The rows are grouped in 3 different ways at once. Each group adds its own fixed numbers to the row, and there is some noise. The rows also spread widely along 12 directions, which tell nothing about the answers.
(in the rows, 128 means zero)
Known rows, each followed by its group in each grouping:
[122 124 128 114 123 114 139 126 146  76 126 137 104 101 142 125 166 174
 110  90 109 126 143 124 155 128 116 144 169 191 120 152 175 128 127 158
 108 133 145 119 136]
Raron B q_311
[ 61 167  94 129 145  88 152 144  95 124 157 113 182 147 165 144 105 154
 157 106 107 121 131  70 200 138 136 119 122 178 119 105 151  90 144 112
 144 189 111  69 194]
Nidan P q_96
[101 133 131 169 125 150 145 142 140 109 153 152 127 130 107 129 133 128
 109 120 136 139  97 104 127 112 110 137 135 164 151 109 137 133 123 147
 140 126 108 118 140]
Raron S q_38
[122 148 104 148  77 183 134 151 106 135 151 150 189 153 136 152 107 115
 137 104 111 139 109 115 181 157 126 146  78 174  63 128 164 114 121  65
 171 148 127  67 185]
Ses B q_96
[ 62 148 109 132 110 131 131 199 149 143 160 148 167 153 120 150 151 110
 143 136  74 143  78 115 138 135 123 143 115 172  83  88 128 130 172 104
 126 164 116  85 152]
Nidan P q_306
[126 151 157 167 121 139 175 107 133 117 147 154 158 138 148 137 132 109
 119 102 111 148 114 102 127 121 107 135 121 159 144 125 133 137 132 152
 118 142  82 117 153]
Ses N q_38
[137 123 114 116 164 143 102 136 131 128 128 117 111 119 134 155 136 122
 112  81 113 184 108 148 110 164 112 187  96 161  77 127 170 125 107 109
  93 132 126 150 117]
Nidan U q_306
[136 137 116 137 145 114 117 111  95  83 125 137 136 139 148 158 139 147
 123  95 128 173 122 116 202 144 107 170 134 174  99 132 161 106 147 104
 135 158 146 123 131]
Nidan U q_311
[129 108 139 166 131 118 120  93 120  82 124 114 107 142 152 133 137 152
 107  72 120 146 127 114 127 134 119 170 108 172 127 156 161 126 130 124
 141  95  90 123 150]
Raron N q_306
[127 142 111 135 151 127 171 121 120 111 147 134 124  90 152 127 112 174
 123  88 129 125 147 101 154 138 122 134 142 174 145 129 175 113  76 159
 114 152 127 126 157]
Ses S q_96
[114 153 135  93 157 146 169 141 119 131 132 161 126 164 109 169 133 144
 103 129 202 120 145  78 243 129 111  91 187 161 132 151 124 118 164 135
 133 190 184 122  95]
Raron B q_306
[106 128 119 140 154  97 136 114 104 115 126 122 116 137 155 125 131 152
 121  87 122 134 130  95 139 129 131 132 127 159 137 130 149 136 131 126
 133 140 105 129 155]
Nidan N q_38
[139 171 170  89 132 224 209 166 173 158 155 198 159 129 100 184 133  88
 106 121 158 149 120 125 173 138 101 105 150 161 111 138 135 158 136 172
  69 188 163 111  92]
Raron N q_311
[122 116  76 152 145 102 142 127  96 142 140 156 136 128 171 123 100 172
 129  97 119 138 148  85 169 129 106 156 118 169 120 103 146 101 103 111
 170 131  98 146 185]
Ses U q_311
[131 127 109 141 122 156 152 115 128 138 148 135 138 126 159 141 108 130
 108  90 130 116 140 105 141 140 101 149 100 163 119 130 152 111  97 134
 129 121  95  98 163]
Nidan S q_38
[ 88 146 139 125 146  96 153 138 137 131 137 129 136 141 172 131 121 153
 128  91 112 130 136  82 142 120 124 116 132 167 149 140 155 131 142 141
 118 148  88 116 163]
Ses B q_96
[125 131 151 121 118 209 153 148 182 111 145 156 109 124  83 152 154 106
  85 119 155 148  96 147  99 134 104 148 141 152 121 142 151 149 133 161
  93 119 146 117  90]
Raron P q_311
[139 128 137 123 141 158 152 114 124 113 131 133 113 121 123 138 136 133
 105  89 144 148 120 132 116 148 130 135 121 150 114 150 166 143 110 132
 108 137 141 132 122]
Ses N q_96
[153 109  88 168 101 136 139  75 132  92 151 135 158 126 175 134 112 158
 106  97 116 115 161 116 162 158  69 193  93 193  78 128 160  52  93 145
 152  89  91  88 191]
Ses U q_311
[158 143 139 166  94 143 155  64 108  88 147 132 162 139 124 140 140  94
 111 115 119 148 107 130 128 139 103 145 105 139  97 127 129 117 136 133
 127 141 119  91 138]
Ses U q_306
[112 100 107 131 110 114 117 151 122 111 123 128 101 115 125 117 172 145
 124  91  78 147  98 139  85 131 146 152 130 152 106 129 157 165 128  97
 127 119 123 130 144]
Raron P q_306
[122 125 126 139 132 120 136 101 115 100 131 132 116 153 132 140 148 136
  99 113 152 127 119 103 152 127 110 125 140 147 125 145 131 125 154 127
 135 134 131 111 119]
Ses S q_38
[ 98 127  70 108 127 125 118 139 105 101 131 125 147 152 129 158 148 154
 121 121 135 128 123 116 210 164 109 157 131 177  46 120 147  79 155  88
 148 160 177  82 136]
Nidan P q_311
[107 148 119 140 145 142 159 125 127 132 154 129 138 133 164 145  95 150
 114  88 146 111 148  82 164 133 111 130 115 175 156 133 159 105 105 149
 127 140  91  96 167]
Nidan S q_38
[113 139 149 146 137 121 124 107 119 101 127 102 111 147 160 138 122 150
 111  70 135 137 132  98 117 133 140 138 117 157 168 173 172 137 141 120
 130 114  86 107 146]
Ses P q_306
[ 82 139 129 135 127 130 123 144 143 110 152 120 126 160 123 154 138 140
 112 116 138 120 109  99 156 129 119 128 123 169 128 135 145 120 163 131
 133 140 121  84 132]
Nidan S q_306
[128 154 128 131 148 144 139 124  79 140 124 123 145 147 180 161  90 128
 130  55 138 164 138  91 170 144 141 145 100 150 147 156 173 145 124  83
 136 155 100 114 160]
Nidan P q_311
[113 146 137 151 125 159 135 121 115  94 144 121 127 136 126 134 115 152
 114  84 147 134 125 105 139 135 147 129 114 169 150 154 181 135 123 128
 143 133 118 100 158]
Ses N q_311
[111 135 136 134 144  74 161 119 121 115 129 145 119 107 160 123 151 140
 129  96  87 150 116 105 115 107 129 122 148 141 150 118 140 165 140 150
 100 163 105 140 135]
Ses S q_311

New rows, each followed by its group in each grouping:
[113 173 125 128 126 147 174 143 105 128 169 140 168  95 111 126 117 112
 151 108  93 154  99 124 118 132 147 105 121 141 124  91 160 151  99 135
  98 198 141 103 158]
Nidan U q_96
[127 128 123 178  97 105 172  95 129  89 151 149 141 109 145 116 147 149
 120 117  93 123 121 105 136 116 102 141 141 168 142 108 137 117 116 162
 139 132  96 108 161]
Ses S q_306
[122 131 111 151 131 124 150 116 119 119 148 149 136 129 134 121 130 129
 119 114 120 137 119 108 127 123 103 142 129 154 127 102 133 119 118 139
 132 139 112 128 154]
Nidan U q_38
[ 83 172 140 136 132 132 146 136 117  93 158 107 161 126 132 142 123 139
 147  90 103 140 110 108 144 141 154 117 111 177 128 130 179 128 127 134
 113 176 124  73 170]
Nidan N q_96
[173 146 183 116 169 142 194  64 125 145 127 150 121 144 142 154 126  78
  92  93 170 175 124 113 100 125 102 106 132  92 156 156 116 172 143 158
  69 159 116 163  81]
Ses U q_96
[144 143 127 131 115 124 252  99 132 172 160 192 172  99 156 126 117 100
 124 130 108 114 141  87 138 103  86  92 149 122 133  84  95 143  98 191
  98 178 107 125 158]
Raron S q_96
[146 138 142 109 116 163 179 129 145 135 135 165 119 123 155 137 125 155
 100  82 152 100 169  93 170 125 111 114 156 180 155 167 161 135 104 159
 116 131 121 115 149]
Raron B q_38
[ 79 139 139 147 126 100 127 130 164  78 144 117 129 138 147 135 158 148
 115 107  97 134 107 111 112 126 110 152 135 180 133 136 156 117 166 155
 109 118  90  94 144]
Ses P q_311
[131 129 107 131 106 151 122 131 123 103 130 133 153 142 151 160 149 136
 117  92 107 143 122 132 181 163 109 183 115 190  66 140 164 101 134  93
 130 133 134  87 150]
Nidan P q_38
[113 133  53 119 105 192 131 131 108 105 160 109 153 105  88 127 126 144
 111 121 143  95 119 141 143 175 128 147 105 169  53 109 169  75  72 112
 140 145 182  59 163]
Nidan P q_38
[105 161 102 116 140 139 181 153 116 170 151 155 163 112 137 133 109 113
 137 120 105 131 123  97 142 134 118 109 121 149 103  92 132 131 101 134
 114 188 123 118 157]
Ses B q_306
[120 132  91 114 138 107 139 113 108 118 142 139 155 132 157 149 132 141
 131 109 111 136 139 113 181 148 102 150 120 164  71 114 141  95 138 120
 123 160 139 103 152]
Nidan U q_311
[119 120 117 165 128 155 131 123 113  90 132 145 105 120  76 113 142 133
 106 120 147 164  86 128 125 119 119 145 143 147 121 114 142 141 110 117
 156 133 156 150 120]
Raron B q_96
[113 110 103 136 158 130 141 140 126 142 131 142  94 108 136 116 122 148
 115  91 118 147 120 117  97 130 119 157 115 150 125 109 154 148  94 133
 127 122 108 165 144]
Nidan N q_311
[ 98 156 179 161 121 156 143 142 166  86 152 144 114 154 138 143 124 166
 104  94 160 127 130  80 177 115 113 133 157 200 208 167 179 124 152 162
 142 116  95 104 145]
Nidan B q_96
[124 146 132 144 137 180 158  95 130 133 147 123 162 147 112 150  99  76
 102 113 159 151 105 116 122 144  93 137  80 129  83 125 128 112 116 131
 120 138 112 101 132]
Raron B q_96
[105 127  79 109 133 126 126 145 130 126 155 120 153 120 149 135 121 160
 130  97 104 108 144 117 143 155 120 148 104 187  70 118 167  83 101 130
 118 136 123  82 185]
Raron U q_38
[137 138 151 156 106 201 161 120 167  92 158 146 132 120  96 146 140 118
  96 111 139 135 111 135 125 142 101 156 124 181 117 136 159 121 108 171
 111 118 124  99 127]
Raron N q_306
[ 81 158 140 141 139 150 127 162 140 116 149 130 121 151 132 134 113 159
 114  92 150 124 126  84 153 124 137 119 134 188 171 151 173 129 133 131
 142 136 103 103 156]
Ses B q_38
[ 46 160 144  79 145 105 125 186 136 122 156 116 119 163 110 134 146 156
 134 116 139 105 109  90 122 112 177  47 151 142 160 153 155 165 202 134
 105 184 146  81 130]
Ses U q_311
[139 127 120 178 125 127 157  78 107  85 148 145 125 130 103 116 134 133
 102 132 148 138 113 105 134 119  96 135 146 144 143 107 121 111 123 152
 150 133 133 134 129]
Ses U q_306
[108  91  68  90 162  96 147  96 104 169 128 102 135 150 170 129 107 134
 119  93 132  97 158 101 113 159 119 121  71 122  41 128 128 103 110 109
 126 126 110 109 173]
Raron N q_96
[143 113 132 212 110  82 159  49  97  80 127 132 141 104 166  95 130 114
 125  86  72 174 109 113  94 107  95 177 108 143 132 102 133 136 100 136
 150 110  60 147 181]
Raron B q_96
[116 127 132 128 129 154 137 164 161 139 134 153 129 136 149 155 140 126
 115  90 109 151 118 119 127 137 109 163 126 181 117 136 156 136 129 127
 110 118  94 122 140]
Raron P q_38
[ 99 140 146 166 122 152 108 147 135  87 140 112 119 130 140 138 126 147
 125  70 107 166  99 121 112 137 140 174 108 183 157 148 199 142 118 110
 133 111  89 109 157]
Nidan P q_96
[124 160 144 139 149 180 177 177 154 123 146 207 132 125 109 168 142 141
 110 127 148 174 113 105 221 129  89 156 182 198 144 109 145 137 138 157
 121 177 158 156 102]
Nidan N q_311
[120 112  99 112  93 160 117 152 131 128 141 121 117 122 129 134 145 144
 119  87 106 108 120 139 108 151 143 141  96 160  85 145 176 144 113 100
 126 121 135  85 154]
Nidan S q_306
[145 139 103 143 139 166 143 180 126 116 144 185 127  96 122 150 124 175
 125  90 118 174 133 119 206 145 109 183 157 215 128 108 181 116  80 124
 141 149 149 158 144]
Raron U q_306
[ 90 149 103  84 144 163 125 161 130 129 143 122 128 143 132 150 113 158
 117 100 161 105 144 104 186 150 129 119 123 174 102 151 175 105 128 117
 128 159 157  81 143]
Nidan B q_311
[ 98 152 145 146 100 123 186 127 126 122 162 153 181 144 145 137 131 116
 142 112  97 125 118  93 151 119 126 102 123 158 124 121 134 136 150 144
 128 164 101  80 180]
Raron N q_96
[ 93 134 169 125 123 131 120 134 157  72 137 116 110 187 151 165 144 180
 101  85 169 112 139  82 192 128 128 128 155 198 171 204 177 109 186 134
 139 106 112  76 135]
Raron P q_96
[ 51 150  65  76 115 133 173 174 149 123 178 147 181 149  83 149 158 150
 126 187 148  51 129  93 215 144 110  76 176 181  55  89 108  55 167 160
 124 200 205  33 147]
Raron P q_38
[103 128 102 107 136 120 121 115 120 109 142  83 130 122 148 140 124 150
 123  79 111 112 140 120 122 154 137 135  90 164  83 147 173 108 109 125
 106 136 117  72 157]
Raron S q_306
[111 167 140  86  98 151 164 164 140 124 147 160 186 159 134 183 154 116
 132 122 115 123 129 106 233 147 115 109 144 188  70 145 140 116 182 118
 108 192 163  55 134]
Raron B q_306
[123 124 130 160 123 156 162 118 137 110 149 163 130 150 134 141 122 152
 102 112 163 124 134  91 187 133  93 151 136 180 139 130 145 104 129 146
 162 120 122 121 149]
Nidan N q_96
[119 115 151 148 137 160 117 112 140  80 134 104  76 139 114 129 130 168
  89  71 168 122 133 113 110 134 140 140 121 171 168 184 187 137 115 143
 139  87 112 117 131]
Raron N q_306
[154 144 124 101 154 133 185  98 104 124 128 131 107  63 142 121 127 137
 116  76 125 138 143 126 104 131 135 114 145 125 147 129 164 168  71 166
  70 176 145 146 124]
Nidan S q_311
[103 155 173 149 123 133 155 156 130 104 139 168 135 161 150 158 131 161
 128  82 138 145 135  74 212 110 135 118 161 198 188 162 166 153 169 132
 146 152 107 112 152]
Raron N q_311
[136 164 166 159  99 123 183 112 101  96 143 149 167 118 176 139 127 142
 145  62  89 138 146  93 176 119 145 116 137 188 170 152 172 151 121 141
 123 164  90  91 192]
Raron N q_38
[124 122 154 168 133 128  96 123 131  67 126 130 103 154 143 145 139 163
 107  69 134 176 117 111 157 125 121 177 133 191 161 170 179 136 156 113
 148 102  99 130 136]
Raron U q_311
[125  92 116 113 168 161 110 116 180 122 127 110  62 136 131 138 125 161
  64  92 181 113 154 121 106 149  81 174 121 174 112 166 165  95  96 163
 115  66 108 146 108]
Raron B q_306
[ 80 136 101 145 169 116 118 130  91  83 130 127 122 171  80 150 147 144
 108 143 187 155  93  90 208 129 114 135 169 161 115 112 114  96 172 101
 167 164 176 127  99]
Raron P q_38
[ 93 151 120 103 121 155 155 157 131 140 159 134 168 152 137 158 119 134
 136 106 124 109 129 102 172 153 136 109 106 172  87 134 161 117 140 119
 123 169 136  66 167]
Nidan N q_96
[108 106 117 139 140 142 149 133 121 140 132 160 108 154 108 131 134 126
 106 123 161 137 107 102 131 116 112 123 129 132 119 117 114 148 146 123
 152 128 131 149 125]
Raron N q_311
[114 138 131 136 141 181 135 130 140 136 145 138 133 160 131 169 107 111
  98 106 168 144 114 105 157 141  96 153  92 152 112 141 146 116 142 122
 132 128 112 100 123]
Nidan S q_311
[113 136 111 162 151  44 147  41 102  54 135  94 151 120 145 132 162 121
 120 126  92 152 107 115 139 134  88 154 131 148  82  99 112  84 149 155
 105 164 121 103 127]
Ses S q_306
[159 126 109 125 198 153 151  99 110 106 111 128  69  56  99 111 130 142
  88  80 156 179 127 143 102 137 110 164 158 148 131 119 168 138  36 161
  87 143 164 206  91]
Raron B q_38
[116 151 136 128 140 109 152 122 100 121 139 142 154 145 129 142 140 109
 134 107 121 158 108 106 147 119 127 107 139 139 122 119 122 149 156 118
 111 179 128 117 134]
Raron U q_38
[172 107 117 115 144 129 176  58 113 130 117 132 125 124 162 137 132 118
  99  87 136 133 149 129 114 156 100 143 105 127  74 149 136 121 102 140
  98 128 126 135 131]
Ses N q_96
[124 134 113 117 121 167 154 138 142 118 144 143 121 115 113 142 144 143
 106 116 139 119 125 124 145 146 113 143 148 167 116 129 153 121 111 146
 113 142 152 111 126]
Nidan P q_306
[121 124 118 133 146 116 150 117 115 131 144 136 118 127 135 122 119 149
 116  98 134 125 138  99 122 122 122 122 132 149 143 126 141 130 116 143
 127 138 115 135 149]
Raron U q_306
[135 119 145 152 172 122 156 106 156 122 139 158 105 131 141 139 126 134
  95 105 149 170 125 105 126 121  74 162 146 156 147 120 132 123 123 170
 112 114  96 175 114]
Raron U q_96
[ 95 142 118 101 124 176 133 180 118 209 145 132 168 184 184 173  73 116
 138  61 123 120 141  88 141 156 153 116  34 150  85 165 167 148 137  63
 142 134  73  72 196]
Ses N q_311
[ 99 163 113 137 135 184  97 135 115 115 165  83 164 157 135 156  81 127
 123  77 145 134 122 116 130 171 143 145  50 176  95 154 195  89 105  96
 132 132 104  52 176]
Ses U q_38
[142 168 137 160 148 166 134 122  96 103 141 136 155 125 139 159  97 128
 128  74 133 196 114 117 168 148 124 166 103 172 133 134 181 126 108 108
 130 162 117 124 145]
Ses U q_311
[ 99 130  82 150 154 111 149 102 112  95 151 109 133  89 110 112 133 143
 122 124 102 133 113 123 114 145 111 157 118 164  88  74 144  93  85 160
 119 155 131 121 153]
Nidan N q_306
[166 112 152 133  92 147 131  85 112  96 121 142 114 162 140 139 160 121
  94  89 148 133 125 126 134 128 119 128 127 134 126 177 142 153 159 108
 132 114 130 107 123]
Nidan U q_38
[ 80 120 118  96 169 126 144 146 158 156 139 125 101 166 130 149 122 146
  94 121 174  98 137  79 131 130 105 109 137 148 135 144 121 112 153 153
 117 121 111 118 119]
Raron P q_306
[ 92 154 146 180 118 141 100 130 108  54 144 110 142 154 126 154 124 147
 127  84 131 165  98 106 182 128 137 158 111 190 146 153 181 123 156 101
 162 133 109  77 154]
Raron S q_311
[ 56 155  78 115 189 134 133 185 118 162 156 124 149 146 138 155  85 157
 132 110 154 127 134  71 185 144 122 133 120 187 116 101 148  82 110 117
 140 165 117 113 163]
Raron P q_38
[ 99 146 113  79 195 100 129 161 120 141 121 116 125 126 173 163 135 157
 133  68 106 151 144 109 168 157 135 142 129 186  95 140 174 126 126 119
  79 175 130 129 137]
Nidan N q_38
[118 143  98 114 169 150 144 164 111 157 136 143 123 103 110 144 125 122
 124 107 119 174 100 129 123 148 126 145 119 145  90  99 148 149  95 108
 104 175 149 154 112]
Ses S q_306
[113 150 100  89 120 152 176 171 166 109 148 184 139  99 104 141 172 165
 114 148 123 114 132 126 206 143  97 127 193 199  80 108 146  99 132 166
  98 185 201 108 115]
Ses B q_311
[122 131 118 125 151  93 141 111 113 118 139 120 132 124 162 126 129 147
 129  86 105 144 131 111 118 138 127 130 118 152 115 132 158 126 119 128
 109 146 109 123 157]
Ses U q_96
[157 107 116 121 108 130 156 112 125 118 126 156 124 112 157 144 155 142
 114  93 108 135 135 130 155 144 102 155 134 160  91 139 153 132 118 123
 118 134 138 121 136]
Nidan S q_96
[ 86 168 151 159 112 105 134 124 141  66 168 116 165 134 146 135 144 142
 138 104  82 135 110 104 144 121 127 132 132 193 147 122 167 111 155 159
 109 155  91  63 175]
Nidan U q_38
[ 87 120 108 119 127 120 133 163 134 133 150 151 115 134  96 111 163 132
 119 139 115 126  91 117 101 114 127 107 148 139 118  96 121 153 151 131
 125 153 144 128 129]
Nidan U q_38
[126 139 109 161 138 116 170 105 106 120 140 141 134 115 143 124 123 139
 118 108 122 142 127  97 135 130 107 148 140 154 146 106 134 117  98 144
 138 142 107 138 153]
Ses P q_306
[122 115 150 140 130 170 123 136 149  93 128 137  84 144 123 142 131 167
  91  79 168 134 135 112 142 132 128 146 131 178 157 182 180 143 130 138
 141  95 121 125 131]
Raron N q_311
[130 102  85 154 124 121 150  66 123 114 135 115 127 123 138 110 142 114
  93 122 124 113 116 125  70 140  90 156 106 126  80 107 116  98 101 143
 126 101 106 117 148]
Ses P q_38
[ 78 122 118 115  98 177 135 203 145 139 151 180 119 171  87 142 152 151
 114 141 157 105 101 102 177 122 136 101 151 166 119 128 138 155 180 106
 165 147 166 101 131]
Nidan N q_311
[ 69 157 119 109 114 156 155 202 140 148 160 152 151 149 133 143 118 160
 135 107 131  96 134  78 175 125 151  94 145 189 153 134 159 131 140 125
 137 159 122  72 178]
Raron P q_38
[110 112  80 110 148  96 118 119  82 110 128 120 116 143 128 127 132 169
 120 107 151 123 138 102 164 134 135 118 137 143  95 133 143 115 139  99
 153 153 162 119 144]
Raron U q_311
[ 92 148 101 143 114 170 164 144 138 134 173 146 152 137 118 132 102 140
 113 131 155  94 126  88 151 127 112 108 113 160 127 115 141 103 118 150
 149 144 120  74 165]
Ses S q_311
[ 76 168 108 119 113 159 159 185  90 144 165 137 146 101  69 107 137 106
 148 128 105 131  71 122  88 114 181  67 127 118 135  84 144 193 114 111
 117 208 166  95 148]
Nidan S q_38
[114 130 104 136 145 133 160 128 118 127 147 135 117 107 126 117 121 145
 120 107 131 132 119 109 121 128 123 129 130 139 132 108 149 134  95 143
 125 148 130 133 144]
Nidan S q_96
[117  99 114 174 136  87 103  83 111  78 114 101 105 136 166 116 148 153
 107  78 106 150 116 115  99 132 112 186 111 162 132 140 156 112 126 114
 145  88  78 135 157]
Ses P q_38
[131 133 105 152 113 111 142 113  88  96 134 142 139 113 131 138 151 140
 131 109  97 153 110 120 171 135 120 153 136 164 107 108 145 131 124 106
 136 165 143 114 143]
Nidan S q_306
[113  98 100 135 141 106 165  78 118 127 139 124 108 136 134 104 137 136
  96 124 147  87 138  99  96 123 104 115 122 124 116 116 110 118 120 162
 131 119 113 123 151]
Nidan N q_38
[ 82 144 114  96 145 117 169 171 138 176 154 157 137 147 138 147 128 132
 126 131 129 107 124  83 146 123 120  83 136 143 121 116 116 139 153 139
 107 174 124 107 134]
Ses S q_306
[130 140 130 105 139 165 140 130 104 124 131 117 131 132 118 156 127 124
 119  79 139 144 124 128 139 157 149 123 103 153  94 156 167 148 116 105
 113 158 151 104 129]
Raron N q_306
[119 141 114 108 155 147 170 111 151 133 157 148 132 129 108 141 138 110
  94 145 161 120 123 113 130 135  79 116 144 140 104 102 113 102 125 179
  89 157 148 122 106]
Nidan U q_38
[ 77 145 106 114 143 144 133 150 102 122 149 117 119 141  96 133 121 143
 119 118 167 118 107 102 142 127 149  92 127 134 133 126 149 143 143 116
 136 171 160  95 127]
Nidan S q_311
[129 141  89 138  96 140 170 104  98 118 158 138 174 130 144 135 121 133
 125 118 125  93 137 102 177 143 114 117 110 159  81 122 138  93 110 122
 143 157 135  64 176]
Ses S q_38
[136  74 122 149  80  87 160  49 135 102 130 124 128 155 163 105 166 125
 100 113 101  86 130 117  75 123 102 124 101 122  84 147 115 126 159 140
 140  83  89  93 168]
Ses N q_96
[118 130 136 181 128 128 163 114 147 126 164 162 137 133 144 121 116 123
 116 118 117 148 113  95 113 112  84 153 124 158 156  94 129 119 116 163
 138 119  73 139 161]
Nidan U q_96
[ 73 147 133  84 203  96 137 169 166 131 147 120  76 114 133 122 128 185
 112  98 144 120 143  92 101 124 137 100 168 170 185 138 167 135 122 189
  73 151 118 152 114]
Ses U q_306
[149 141 153 172 109  92 191  89  99 115 142 170 150 128 177 116 125 141
 134  89 106 146 136  80 146  99 120 115 147 143 188 127 136 152 129 144
 140 150  82 135 175]
Ses U q_96
[ 87 125  88 136 169 120 129 122 117 128 140 109 128 142 135 133 112 137
 111 108 146 133 123  95 132 139 108 153 117 157 108 111 135  92 113 125
 134 128 107 123 149]
Raron P q_38
[144 140 138 137 128 139 177 132 101 144 128 173 148 128 142 143 134 109
 131  93 107 174 109 115 142 133 131 126 126 139 112 123 138 171 127 104
 123 168 128 148 139]
Ses N q_96
[112 153 117 139 173 132 180 127 137 115 155 139 127  86 148 129 103 168
 125  91 123 141 145  97 152 140 106 150 144 191 152 105 175 104  66 185
 106 155 115 141 160]
Nidan N q_96
